Every row belongs to one group in each of 2 separate groupings. Each group adds its own fixed numbers to the row, and there is some noise. The rows also spread widely along 2 directions, which tell nothing about the answers.
Known rows, each followed by its group in each grouping:
[-15  34  -4  -7  23  -1  -8  25  13  -9 -18   5  -8  11  12   6] : (1) z_745
[-13  18   5   9  28  -1 -10 -13 -14  14   6 -15  -5  -1  -8  21] : (0) z_603
[-15  18   3   7   3   7  -2  13   6  -8   7   3 -20  24   6  31] : (2) z_745
[-15  14  10  -2  29  -5 -20 -10   0  -8  -3  -9 -18 -32  -1   9] : (3) z_603
[-27  14 -10 -10  21 -10 -22   8   3 -18 -10  -9   8 -15   9  20] : (3) z_324
[-15  29 -13  -6  20  -2 -16  -8   5  -5 -13   9  13 -20   7   7] : (4) z_324
[-16  12   2  -4  10   7  -2   8   1 -15   0  12   3 -10  -3  13] : (2) z_324
[  1  21  10   7  18   9 -13 -31   5   3   9   7 -19 -32 -18  -3] : (4) z_603
[-22  12 -10  -8  30  -2  -9   5   3 -18  -9  -3  19   7   5   3] : (1) z_324
[-15  31   1   5  11  -2  -8  16  -1  10   3 -11  -9  26   1  39] : (0) z_745
[-21   9  -5  -3  19  -7 -21   4   4 -21  -2  -4   8 -16  -2  20] : (3) z_324
[-25  25  -5 -12  37 -11 -22   2  -8   3 -20  -7 -15 -41  19   7] : (3) z_603
[-13  -1  12  13  22  -2 -22 -24  -1 -10  14 -15 -11 -10  -7  18] : (3) z_603
[-21  17 -14 -11  29  -2 -10  16   7 -18 -14   2  15  -5   6  -4] : (1) z_324
[-12  22  -5   4  27  -2 -15 -32  -5  10  -1  -4  -4 -16   8   7] : (4) z_603

New rows. What belongs after each?
[ -4  26   9   9   8  -2  -6  17   6   2   8  -7 -10  15 -19  32] : (0) z_745
[ -1   9  22   2  17   1 -17 -12   7 -12   8  -4 -24 -49 -27  -4] : (3) z_603
[-13  21   3  16   7  -1 -11   8  -1   4  12 -17  -5  37  -3  43] : (0) z_745
[ -6  27  10  11   4   1  -9  15   4   4  11 -11 -10  20 -17  33] : (0) z_745
[-13  20  -3  -3  19  -3  -8  14  -7   0  -4  -4   8  -5 -17  23] : (0) z_324
[-19  22   4   3   9  -7 -22  15   9 -12  -1  -8 -12   7  10  32] : (3) z_745
[-15  18   4   9  26  -1 -14 -13 -16  17   3 -19  -5  -2  -7  22] : (0) z_603
[-23  14   3  -3  29  -8 -19  -8  -8   0  -6 -11 -11 -27  10  13] : (3) z_603
[-15   4   4  23  20   2 -13 -28 -17  15  21 -31   2  22  -6  33] : (0) z_603
[ -6  28   5   9   6   2  -7  16   5   4  10  -6 -13  20 -13  31] : (0) z_745
[ -8  18   9   6  -3  11  -1  14   9  -8   7   8 -26  15   1  24] : (2) z_745
[-14  26  -3  -6  22  -5  -6  13  -6   0 -11  -5  11 -10 -10  16] : (0) z_324
[-18  22 -12   0  17   0 -15 -15   6  -7   1   1  13  -5   6  17] : (4) z_324
[-32   1 -10   1  21  -8 -23  -5  -4 -15   3 -19  17   8  13  35] : (3) z_324
[-11  16   2  -3  33   5  -9 -10  -1  -8  -5   1  -7 -16  -2 -12] : (1) z_603
[-18  28 -16  -6  17   0 -14  -8   8  -4  -9   7  10 -16   7  10] : (4) z_324
[-22  13  -9  -2  43   0 -14 -10  -9   1 -10 -12   1   1  21  -1] : (1) z_603
[-10   6  10   7  15  12  -3 -15  -6   1   8   0 -19  -9  -4  11] : (2) z_603
[ -8  24   5   1  19   4  -8  21  18 -13  -5   3 -10  13  -1   4] : (1) z_745
[-16   1   4   9  15  10  -5 -22 -15   3   9 -10 -10  12   9  24] : (2) z_603
[-19  20  -5   2  17   3 -12  10  10  -9   4  -9   0  36  16  22] : (1) z_745
[-13  12   7  12   0   8  -3   5   4  -9  16  -1 -18  32   6  35] : (2) z_745
[ -4  17   6  -6  35   7  -8  -5   4  -9  -4   4 -10 -26 -12 -16] : (1) z_603
[-10  32  -2   8   6   4 -17  -1  15  -5   3   5 -13   7   8  22] : (4) z_745
[ -7   9   5   1  31   7  -9 -12  -1  -8   4  -2  -5 -10 -11 -10] : (1) z_603
[ -7  26   2  12   1   5 -13  -8  15  -5  12   3  -8  14   2  25] : (4) z_745
[-20  10  -8  14  26   7 -19 -47  -8   9  12 -14   3  14  17  23] : (4) z_603
[ -6   9  17  -1  22  -1 -18 -11   4 -10   3  -7 -18 -35 -17   4] : (3) z_603
[-12   6  10   4  23  -2 -18 -16   0  -5   8 -15 -17 -21  -4  12] : (3) z_603
[ -1  32  11   6   4   0  -8  22  10   2   1   1 -18   1 -22  23] : (0) z_745
[-17   5   5   7  21   9  -4 -18 -13   1   9  -3 -15   3   5  19] : (2) z_603
[-14  34  -6 -14  23  -9  -7  23  -7   2 -18   3   6 -28 -12   7] : (0) z_324
[-16  16  -6   4  18  -3  -8   3  -8   0   4 -11  17   4 -14  27] : (0) z_324
[-16  14   3  19   7   0 -13   4   0   6  19 -19  -1  47   0  49] : (0) z_745
[  0  20  12  -9  33   5  -7   2   7  -9  -9  10 -17 -44 -22 -28] : (1) z_603
[-10  38  -1   1   9   1 -14   4  12  -2  -1   8 -16  -3   7  16] : (4) z_745
[-27  20 -13  17   9   1 -22 -20   4   5  12 -13  -1  52  32  48] : (4) z_745
[ -2  16  15   8  20   5  -8 -13 -10   9  11 -11 -14 -15 -27  12] : (0) z_603
[-23  18 -11   5  22  -3 -13   6 -11   2  -1 -16  16  13  -1  34] : (0) z_324
[-18  32  -7   1  32  -2 -17 -20  -6  12 -11   1  -8 -27  15   7] : (4) z_603
[ -8  33   0   4   5   0 -15  -3  14   1   0   4 -10   6   7  22] : (4) z_745
[-11  19   1   4  16   4 -12  13  16 -16   7  -5  -2  31   3  13] : (1) z_745
[  2  15  17   6  17   2  -6 -11  -7  10   8  -8 -13 -22 -32   7] : (0) z_603
[  6  13  16   7   6  12  -5  11  26 -23  13   6 -14  14 -27   3] : (1) z_745
[-13  26  -3  11   5   3 -15  -9  15   1   8  -2  -7  22  14  31] : (4) z_745
[-14  26   4   0  30  -4  -8  -3 -16  21  -5 -13  -6 -18  -9  13] : (0) z_603
[-19   2   6   8  25  -3 -24 -23  -4  -4  10 -20  -8  -7   0  20] : (3) z_603
[ -3  18  10   6  11   8 -10  15  20 -18   5   4 -13  16 -11   4] : (1) z_745
[ -9  21   4  14   6  -1 -12   8  -1   3  15 -16  -7  34  -6  43] : (0) z_745
[-17  15  -6   4  16  -4 -10   1  -9  -2   3 -11  12  13  -9  28] : (0) z_324
[  0  35  16   4   3   1  -6  22   8   2   4   2 -24  -2 -27  19] : (0) z_745
[ -5   6   6   2  31   5 -11 -14   1  -9   5  -5  -8 -10  -8 -11] : (1) z_603
[ -5  25  12  -9  20   8   5   8  -2  -1 -11  19 -32 -51 -17 -14] : (2) z_603
